The rows of a group lie close to one hidden flat surface of 11 dimensions, which may be shifted away from zero. Surfaces can cross.
In the rows, 128 means zero.
Known rows, each followed by its group:
[136 135 144 156 132 135 166 195 152 160 172 133 136  84 165 141 124 113
 145  71 153  62 140]  Z_322
[118 126 138 147  99 117  84 141 132 141 122 133 109 160 120 132  91 188
 195 132 179 111 105]  Z_603
[124 151  91 138 145 131  90 188 155 128 164 173 118 161 130 152 108 179
 172 141 147 123 120]  Z_603
[129 109 161  80 164 129 119 125 145 112 169 131 118 119 207 137 159  87
 139 126  93 154 176]  Z_681
[ 97  50 144  97 163 105 125 162 176 117  84 138 121 147 151 104 103 117
 137 108 138 102 169]  Z_403
[136 166  91 150 112 150 158 112  79 132 147 155  94 129  93 123 107 110
 103 124 123 190 100]  Z_403
[135 139 168 132 114 123 145  99 109 146  84 111 126  97 120 121 158 119
 116 127 125 113 138]  Z_603
[119  82 116 126 151 148 159 101 113  81  70 143 143 115  70 105 177 118
  96 129 107 143 131]  Z_403
[177 164 151 122 126 112 103  75 141 124 162 106 165 123 114 175 121 112
 129 177  86 177 143]  Z_681
[ 95  99 117 108 128 151 162 158 140 138 185 116  90 134 152 108  60 130
 122 102 104  86 108]  Z_322
[148 111 145 155 101 125 118  78 120 119  90 145 122  81  54 138 154 169
  90 153  98 124 122]  Z_603
[116 188  60 111 135 152 139 164 120 121 109 174  95 134  86 128 141 144
 129 139  79 103  95]  Z_681
[138 128 114 171  77 161 124  86 106 124  74 103 138 119  52  71 125 104
 100 126 157 161 142]  Z_681
[135 116 165  88 120 158 141  92 119 145 127 150  95  99 190  64 106 127
 144  87 158  74 106]  Z_681
[ 90 163 101 123 146 113 190 155  94 119  97  83 172 136 171 128 168  97
 101 119 140  82  97]  Z_322
[159  96 125 132 111 110 128  98 149 111 143 155 105  95 126 153  62  86
 110 129  93 162 127]  Z_403
[134 203  89 170 113 147 130 144 112 141 137 112 145 147  57 150 120 161
 151 151 129 125 106]  Z_681
[124  97 143 131 107  97 126 127  96 104  93  91 156 117 154 153 185  79
 170 101 156 152 121]  Z_681
[120  65 147  99 143  99  95 171 142 167 159 127 102 183 126 128 111 121
 139 104 117 168 141]  Z_603
[135 162 148 138 174 139 143 126 132 151 119 166 144 126 141  92 151 168
 115 132 172  86 151]  Z_322
[109  91 106 130 120 150 139 156 120 108  87 118 136 126  97  95 171 112
 128  92 133 128 134]  Z_603
[116 154 131 129 172 133 110 198 159 173  96 144 139 160  96 108 175 161
 120 132 127 106 193]  Z_681
[156 153 141 155 130 102 136 151 125 148 154 131 158 100 140 187 169 110
 127 115 132 133 125]  Z_322
[107 158 105  86 161 150 126 113 133 124 121 154 107 168 146  82 106 159
 104 158 118 117 125]  Z_322
[110 118  90 137 110 130 153 170 113 105 103 110 127 103 141 133 176  58
 107  90 115 139 125]  Z_681
[109  67 179 125 112 102 140 111 150 111 150  83 120  86 183 155 112 131
 126 127 109  75 134]  Z_403
[100  90 143 147  75 103  99 170 113 157 123  88 100 167 119 137  96 158
 221  91 186 115  89]  Z_603
[148 133 133 121  74 138 138 109 138 143  98 112 130  85  88 117  99 121
 143 117  97  62  93]  Z_681
[114 143  98 123 111 145 164 119 100 109 163  72 157 148 157 122  87 105
 172 113 153 111  79]  Z_603
[124 127 110 131  83 161 122 107 132  81 194  89 105 103 105 168  84 157
 180 154  73  97  89]  Z_322
[119 171 144 149 127 112 114 120 130 143 138 115 119 153 168 135  91 146
 144 149 174 134 155]  Z_403
[125 168 109 134 138 137 172 113  91  92 120 117 175  94 149 148 188 141
 127 138 143  78  76]  Z_322
[139  62 176  84 129  94 115  84 141 122  88 164 109  82 161 122 139 130
 113 119 105 100 110]  Z_403
[149 167 149  99 143  77 143 114 104 168 143 147 116 119 167 186 143 137
 103 148  88 128  77]  Z_603
[138 192  70 152 125 173 157 155 137 101 148 159 130 108 129 117 100  93
 142 114 143 124 132]  Z_403
[143 123 175 187 117 127 160 108 101 130 154  94 170  84 150 137 147 138
 136 104 200 110 133]  Z_322
[103 112 134 124 126 126  90 188 139 173  74 160  80 153 104  90 171 178
 115 113 138 110 146]  Z_603
[114 143 140 147 177 133 146 140 114  97 134  72 217 170 107 139 174 154
 178 152 171 125 163]  Z_403
[125 145 107  89 131  92 111 203 154 164 101 146 118 140 177 151 156  76
 133  98 109 124 123]  Z_322
[101 115 108 127 104 120 149  91  84  91  97  74 144 134 115 127 145 113
 119 141 119 134  85]  Z_322
[118 159  92 171 181 134 148 149 132 110 142 142 175 166 107 135 128 158
  93 164 163 147 147]  Z_681
[ 86 113 146 160 133 121 134  98 124 126  94 116  98 165 118  92  76 146
  86 157 167 152 178]  Z_403
[118 164 129 121 124 111 125 153 113 152 144  82 154 155 143 151 139 142
 163 131 138  99  91]  Z_603
[109 165 108 144  91 162 125 151  97 134 176 123  66 127 137 126 124 160
 154 118 127 123 108]  Z_322
[158 129 144 156 136 116 139 147 181 138 186 111 165 105  94 191  95 116
 115 141  81 132 167]  Z_322
[131 107 130 111 150 118 155 135 175 129 159 171 105  99 173 133  46 113
 108 115 111  81 123]  Z_403
[106  87 155 146 100 108 104  97 121  97  94  85 117 129 125 139 155 116
 125 150 123 171 167]  Z_403
[157 124 149 153 109 123 129  85 117 112  71 195 109  75 114 122 131 127
 163 117 161 126 127]  Z_603
[135 133 107 134 120 148 144 143 126 105 167 138 130 109 141 146 103  93
 185 101 140 122 108]  Z_603
[140 153 129  95 123 119 111 149 144 199 127 153 100 146 144  95  90 129
 110 113 128 103 105]  Z_681
[116 139  95 118  81 155 116 133 124 107  55 119 104 116  53 112 149  98
 144 128  79 138 129]  Z_681
[127 182 111 128 134 130 107 116 117 144 185 145  80 162 168 137  93 131
 110 162 127 190 140]  Z_403

New rows, each followed by its group:
[133  67 149 180 108 102 179 145 102 147 151  80 145 100  74 167 142 100
  93  86 112 144 108]  Z_322
[121  79 132 163 118 125 176 147  94 157 159 115 100 113 118 119 126  91
  59  71 129 170 118]  Z_322
[102  57 111 104 102  86 124 143 128 117  41 118 125 134 138 111 137  55
 111  97 129 149 118]  Z_681
[ 89 137  81 139 149 156 145 164 140 118 157 136 104 163 125 106  81 128
  91 141 122 147 156]  Z_681
[140  97 129 100 117  88 105  99 142 129  82 128 138 136 126 128 112  80
 107 136 108 158 118]  Z_681
[ 87 115  93 160 130 132 155 167 111 118 127 112 121 166 132 103 106 122
 114 107 176 138 129]  Z_681
[165 152 137  76  93 100  62 117 144 189  96 136 104 145 120 122 126  79
 109 135  79 188 135]  Z_681
[127 129 113 122 159 130 121 168 181 107 151 140 152 153 153 130  78  97
 168 121 150 120 175]  Z_403
[127 147 121  84 175 138 117 130 127 103  95 181 121 137 141 118 188 128
 141 138 112 144 145]  Z_681
[148 119 156  76 147  97 126 131 148 127 121 141 149  97 183 160 168  91
 136 115  92 104 123]  Z_681
[ 88 140 107 112 149 114 170 151  99 143 132  96 128 170 123 139 130 141
 101 140 108 116  84]  Z_322
[110 127 105 125 164 140 113 130 143 118 127 151 129 184 145  89 104 147
 109 151 165 153 158]  Z_603
[105  89 114 113 124 138 136  85 138  52 132 101 113 129 114 141  79  90
 138 160  75 163 151]  Z_681
[146 166 173 136 122 133 126 147 138 176 150  98 150 108 128 141 151 155
 164 119 132  81 146]  Z_681
[124  96 125  96 171  77 146 116 159  84 137 130 163 131 156 190  96 125
 135 162  96 111 107]  Z_681
[116  73 128 102 171  82 151 148 149 117 134 144 151 126 214 136 129  89
  91 107 145 118 122]  Z_681
[137 128 110 139 146 135 130  69 130  83 139 132 147 141 112 127  88 119
  95 173 118 179 145]  Z_681
[140 127 135 133  80 132 133 130 135 133  95  89 138  82  92 132 149  81
 126 113  94 113 136]  Z_681
[123  43 143 115  92 102 118  93 132 106  80  76 142 136  72 132 113  96
 134 130  94 145 116]  Z_322
[ 95  70 148 135 100  88 153 135 132 126  76 131  67  77 158 144 117 119
  91 108 104  79 112]  Z_403
[153 132 118 108  93 110 133  65  84 113  94 185 112  99 143 141 108 145
 183 118 152 107  24]  Z_603
[131 146 136  85 156 123 123 159 142 180 201 126 103 162 157 140 107 136
 104 131  83 135 122]  Z_603
[175 167 112 133  75 141 115 104 116 167  95 133 134  91 101  96 156  75
  75 108 117 157 107]  Z_681
[106 121 121 158 149 102 191 155 144 124 107 138 133  97 123 156  87 132
  91 135 116  63 122]  Z_403
[147 189 103 158 111 120 114 147  95 137 113 111 164 144  87 161 178 123
 150 133 146 173 112]  Z_681
[134 142 138 129 112  96 126 112 131 125 142 137 110  73 173 185 143 129
 103 148  78 111 107]  Z_403
[ 81 152 132 155 123 151 135 136  73 164 151  98  77 183 100 103 115 199
 138 138 160 138 116]  Z_322
[130 139 140  85 185 134 131 108  80 145 201 126 134 188 136 140 166 163
 115 148 107 189 103]  Z_403
[155 139 153 130 119 151 149  79 124 125 139 125 151  79 131 115 118 138
 142 123 139  78 106]  Z_681
[ 83 105 117 148 100 106 164 140  72 132 104  51 130 163  74 146 146 124
 123 125 114 149  94]  Z_322
[ 85  78 147 107 127  97 135 168 164 117 146  68 112 154 151 171  67 109
 170 130  87 104 156]  Z_681
[127 145 105 152 149 102 149 171 124 113  59 138 177 131  92 156 172 114
 163 123 147 109 125]  Z_403
[157 197 158 120 147 173 120 121 165 152 153 130 146 111 137  98 123 142
 140 145 126  97 194]  Z_603
[120 108 107 117 138 130 131 133 162 106  94 137 128 125 104 119 113 103
  94 144  82 121 155]  Z_681
[147 108 140  92 165 106 133 116 103 148 139 157 138 157 120 140 141 131
 137 125 123 165  96]  Z_403
[ 92 115 143 132  96 112 156 147 109 146 150 111  56  97 190 149 108 132
 100 110 108  89 102]  Z_403
[123  98 112 112 134 110 129 186 144 112  97 137 145 139 133 141 138  79
 198  84 146 118 129]  Z_403
[159 168 111 100 134 144 108 105 134 165  85 197 123 127 109  71 136 145
  88 136 133 121 100]  Z_681
[ 99  79 115 133 128 138 129 160 144 116  96 122 106 165 121  87  79  92
 156 100 168 150 173]  Z_403
[113  41 151 105  81 133 122 104 113 111 126 116  66  87 163 105 131  90
 141  80 107 134 109]  Z_403
[141 129 117  99 137 131 118  61 100  76  98 158 129 130 125 124 146 122
 159 152 120 158 101]  Z_681
[132 111 126 167 124 116 132 129 118 152 102 120 156 155 125  81 128 110
  67 103 204 156 140]  Z_681
[123 179 123 107 150  93 109 134 108 137  89 114 184 176 155 137 156 152
 174 153 177 104  88]  Z_603
[123 116 142 138 137 143 176 103  84 131 188  98 133 143 109 135 105 136
 135 114 138 145 101]  Z_403
[119 117 171 165 153 114 172  90 105 131 162  62 183 148 117 143  98 166
 119 147 166 112 124]  Z_322
[128 139 153 132 136 147 149 113 132 139 178 124  92 120 165 109  76 106
  96 127 125 151 170]  Z_603
[168 159 133 117 141 114 164  70 112  88 142 126 191  94 153 169 121  73
 158 138 128 142 106]  Z_603
[125  86 155 131 100 127 119 105 130 134  77 104 129 130 110  80 129 103
 132 107 159 134 157]  Z_681
[155 154 102 145 141 161 158  95 129 112 195 143 144  97 158 109 109  96
  43 136 116 157 138]  Z_681
[147 108 139 143 106  82  88 108 140 141  96  84 169 167  94 150 109  91
 115 151 134 203 153]  Z_681
[146  54 151 115 130 101 126 101 127 142  91 152 132 119 116 109 144  94
  78  97 124 165 126]  Z_322
[187 198 158  82 142 146 148  58 122 126 118 142 179  75 157 124 150  91
 169 137 125  95 118]  Z_603
